The rows of a group lie close to one hidden flat surface of 13 dimensions, which passes through zero. Surfaces can cross.
(in the rows, 128 means zero)
Some rows, each with its group after it:
[162 121  83 158 113 135  78  78 135 117 128 125 146 128 111 159 148] | q_288
[125 139 188 116 117 155  67 114 145 129  77 127  86 180 145 144 138] | q_677
[174  97  58 138 219 115 116 159 105 128 134 171 107 126  89 128 132] | q_718
[149 120 144  98  68 141  96 102 168 102 105  83 132  84 116  78 159] | q_288
[103 147 159 141 138 112 164 113  93 126  99  61 150 120 147 110 129] | q_677
[182 214  82 135 142 123 146 194 136 131 122  47 116  91 138 114  69] | q_942
[167 140 110 142 109 108 132 220 100 193  97 147  45 157  98 165 170] | q_288
[145 112 120  59 188 143 139 145 154 118 118 118  27 176  87  74 136] | q_288
[ 99 108 158 100 145 105 133 111 129 107 158 148 161 152 120 151 131] | q_288
[136 139 131  91 101 132 144 163  94 129  76  59 120 179 123  50 169] | q_942
[132 165 118 120 130 139  71 125 115 147 115 151 166  86 181 118 110] | q_718
[117 135 125 145 134 176 119 108 123 170 164 174 107 174 131 137  78] | q_677
[100  61  92 143 139 149 142  94 151 102 167 152 100  53 131  92  75] | q_677
[114 135 145 139 146 142 120 103 141 123 137 124 114 130 170 146  74] | q_288
[ 75 167 155 152 124 158 101 138 118 151  73 105 145 105 145  94  97] | q_288
[158 132 133 162 157 107  79 129 151 168 124  94 136 149 133 171 144] | q_718
[152  86 111 130 103 127 125 133 154 123 159 100 134  99 131  88 125] | q_677
[ 90 179 165 154  99 159 159 137 158 153  90 101  92 115 133 128 122] | q_942
[ 78 134  96 120  51 115 145 142 132 100 122 149 167  97 126 149 148] | q_677
[113 119 182 141 161  98 128  79 114  94 159 156 188  58 168 172  85] | q_677
[ 93 123 167 135 131 146 100 133 150 121  72 135 118 121 171 119 145] | q_942
[159 137 123 122 141 108 129 159  97 138 124 118 113 115 164 125 115] | q_942
[154 135 170 131  84 147 136 112 120 147 132 131 127 163 125 119 149] | q_677
[105 145 139 145 116 168  95 126 149 131  97 119 140 138 165 108 111] | q_718
[146 108  75 205 175 154 128 154 140 128 113 150 133 134  40 149 140] | q_288
[ 52  66  93 151  86 108 178 138 152  71 147  35 106 160  89 150  67] | q_718
[132 176 179 127 129 102 145 168 132 132 113  81 156 156 127 157 119] | q_942
[151 131 187  76 144 133 133 127 133 135 155 117 112 100  92  69 108] | q_718
[109 102 136 140 194 132 131 120 130  88 105 116  69 158  99 146  89] | q_942
[117 134 135 111 136  95 120 121 124 103 118 128 101 134 147 184 124] | q_677
[ 98 144 114 113 135 144 145 115 180 109 113 118 123  96 129 100 146] | q_942
[107 126 156 133 106  89 169 138 101 160 156 149 140 130 140 193 138] | q_718
[ 87 127 136 135 179 118 119 102 130 128 130  90 164 154 137 132 111] | q_288
[121 109 142 114 117 148 176 128 158  96 162 123 110 141 148  99 101] | q_288
[133 122  80 107 127 120 135 130 128  95 127 122 113 119  83 122 140] | q_718
[208 145 121 104 149 120 167 126 111  69 164 156 160 115 135 115 123] | q_677
[116 118 110 123 141 118 141 176  69 106 116 120  86 139 128 123  59] | q_718
[172 106 118 114 136 121 122 114 160 110 149 116  93 136 111 141 137] | q_288
[ 80 144 134 118 160 151 150 122 115 133 120 150 118 173 124 118 118] | q_677
[136 148 135 103  96 148 135 150 148 156 129 103 162 167 117  70 174] | q_718
[132 151  59 111  98 148 100 145 121 157 159 152 168 112 119  86 116] | q_942
[139 106 125 125 173 126 119 109 111 173 187 196 101 122 134 154 106] | q_677
[ 68 151 167 113 141 146 112  44 176  94  94 162 155  97 134 150 180] | q_942
[164 130 124  97 137 102 149  71 137 115 144 127 130 128 106 149 195] | q_942
[150 147  88 118 190 117  98  91 152 136 147 120 122 127 177 150 121] | q_288
[120 129 113 110 151 142 169 145 106 122  79 119  31 137 147  89 130] | q_942
[175 141  99 123 135 161 102 135 134 170 155 140  82 155 171  99  96] | q_677
[202 176 142 139 108  73  96 172 151  98 149 101 216 141 146 221 138] | q_677
[120 130 119 141 158 113  84 126 115 153 126  97 141  98 108 129  93] | q_942
[146  75 139 137  98  97  78 141 139 136 151 121 101 125 118 184 105] | q_288
[131 147 134 113 126 137 136 156 148 133 134 107 135 166 162 107 123] | q_677
[ 68 138  73 139 102  93 128 182 106 118 108 141 137  95  98 175 105] | q_718
[ 83 112  99 106 165 137 120 137 145 114 168 129 166 172 154 111  67] | q_718
[121  71 218 141 147 109 123 168 158 118  98 149 106 108 135 150 158] | q_942
[161 161 101 121 139 136 170 168 138 106 125 161  80  92 198 126 111] | q_942
[168 112 120 127 136 103 153 126 121 161 155 131 152 135 122 117 184] | q_718
[129 139  98 111 126 133 141 142  84 113 131 134 144 114 134  83 101] | q_718
[152 126 133 124 131 132 123 140 174 144 133 143 126 118 139 124 174] | q_718
[126 111  98 160  74 131 149 132 133 149 138 129 115 161 150 145 155] | q_288
[101 128 113 183  99 133 150 133 150 171  89  96 138  69 123  97 181] | q_288

New rows, each followed by its group:
[133 100 185 119 151 143 114 118 164 116 159 162 153 171  95 141 123] | q_677
[101 162  99 112 171 141 103  91 133  93 111 147 177  45 152 100 100] | q_942
[163 133 171 145 132 113  80  87 154 129 106 115 150 117 113 176 187] | q_942
[138  62 158 120 135 112 112 122 107 119 112 150 118 135 169 127 163] | q_942
[ 83 165 137 138  94 141 166  95 132 159 141 120 129 115 119 146 119] | q_942
[107  69 179 163 142  82  98 139  70 181 162 159 140 103 157 181  79] | q_942
[137 166 130 109 154 143 134 127 194  99 109 114 172 185 108 128 204] | q_288
[133 124 107 114 122 142 115  69 114  96 109 138 112  84 192 104 132] | q_718
[168  51 125 134 123 119  95  78 142 105 177 104 108 122 107 129  99] | q_677
[156 138 170 147  83 140 161 199 118 105 151 107 181 188  89 121  95] | q_942
[ 68 143 129 113 166 142 159 152 183  87 137 146 166  60  83  93  92] | q_942
[132 129 146 125 108 124 152 116 113 131 123  68 120 118 125  92 123] | q_288
[163  83 122 137  86 105 116 186  72 119 162 140 116 181  76 168  89] | q_288
[ 84 151 138 193  92 147 113 156 151 134 125 111 203 102 118 143  78] | q_718
[145 100 127 120 153 128 131 141  74 130 103 153  76 127 144 101 129] | q_942
[137 147  96 139 142 171 146 120 150  88 104 130  88 105 124 103  99] | q_942
[121 101 168 151 122 124 116 138 152  96 159 168 147  70 128 171  72] | q_288
[147  83 104 125 121 123 129 176 103 101 148  75 149 197 118  82  97] | q_942
[164 164 153 128  89 102 172  65 118  86 129  41 174 141 173 139 152] | q_942
[140 157  97 136 114  96 107 165 148 151 173 112 221 102 133 137 124] | q_718
[ 92  79 111 133 161 120 172  97 183 116 155 129 163 103 111 100 184] | q_288
[119 125 116 120 131 124 147 126 123 129 134 133 128 144 130 115 143] | q_288
[ 84 120 193 109 123 126 103  57 119 129 114  91  95 123  92 145  96] | q_718
[118 134 133 118  88 130 201 129 173 118 148  96 152 127 168  93 165] | q_288
[133 161 182  82 172 119  50 108 156 153 142 127 134  98  71 145  95] | q_718
[ 57 115 184  95 114 138 153 138 156 110 120 190  75  95 131 140 102] | q_718
[ 95 182 121 121 115 140 143 186 203 143 130 100 145 111  97 113 114] | q_942
[133  82 112 154  97 109 108  83 167 166 107 101  98  85  96 145 217] | q_288
[ 90 177  66 100  90 151 120 200 145 135 128 169 187 190 119 116 150] | q_677
[128 101 191 123  85 141 193 120 112 133 121  83  76 168 168  86 145] | q_718
[193 103 100 107 122 146  99  70 142  86 150 116  91  97 124 102 103] | q_288
[183 134 175 156 155 147 119 177 155 147 147 147 136  87 137 109  91] | q_718
[150 100 160 123 111  84  98 122 125 140 150  98  86 120 146 187  98] | q_288
[129 112 140 142 162 132 154 120 138 124 126 116 107  61 106  99 106] | q_288
[106 107 124 196 128 142 174 128  83 146 107 177 136 156 125 140 160] | q_718
[124  97 109 141 118 121 161  75 159 119 189 172 105 148 135 202 141] | q_942
[102 107  88  94 151  99 141 139 121 164 154  92  99 169  70 118 134] | q_942
[ 77  77 125 111  88 134 107 141 102 141 141 137 107 160 141 110  85] | q_288
[186 145 100 128 132 112 107 120 139 142 145 135 132 125 130 160 148] | q_942
[122 121  78 110 103  98 124 116 142 118 134  90 127 139 157 144 151] | q_718
[ 99 185 163 104 148 126 180 118 110 139 113 143 137 162 156 133 159] | q_288
[150 164 112 131 107 118 139 101 155 158 148 114 117 121 121 175 159] | q_942
[133 169 170 149 105 158 145 161 117 119 123 152 100 153 145 155  72] | q_288
[102 127 143 154  72 145 121 153  92 135 119 168 132 182 103 167 117] | q_288
[106 130 178 137  89 149 148  84  61 127 108 149 135 170 144 126 134] | q_942
[152 139 174  91 137 133 128 133 108 139 110 155 123 173 121 110 177] | q_677
[124 173  88  84 152 109 101 139 194 137 150 144 166 113 106 147 156] | q_942
[103 158 126 160 112 176 110 118 157 118 122 124 147 145 180 126  81] | q_288
[135  71 114 131 123 131  98 118 160 106 116 117  92  50 138  91 123] | q_677
[131 108 164 128 171 114  97 161 141 100 109  93 161 141  80 119 115] | q_942
[116 143 108 122 128 111  95 134 130 186 136 142 101 155 142 173 134] | q_942
[ 51 132 143  88 117 133 107 104 165 100 119 123 100 150 126 157  98] | q_718
[126 104 125 142 156  86 154 143 137 150 161 126 120 152 137 183 139] | q_288
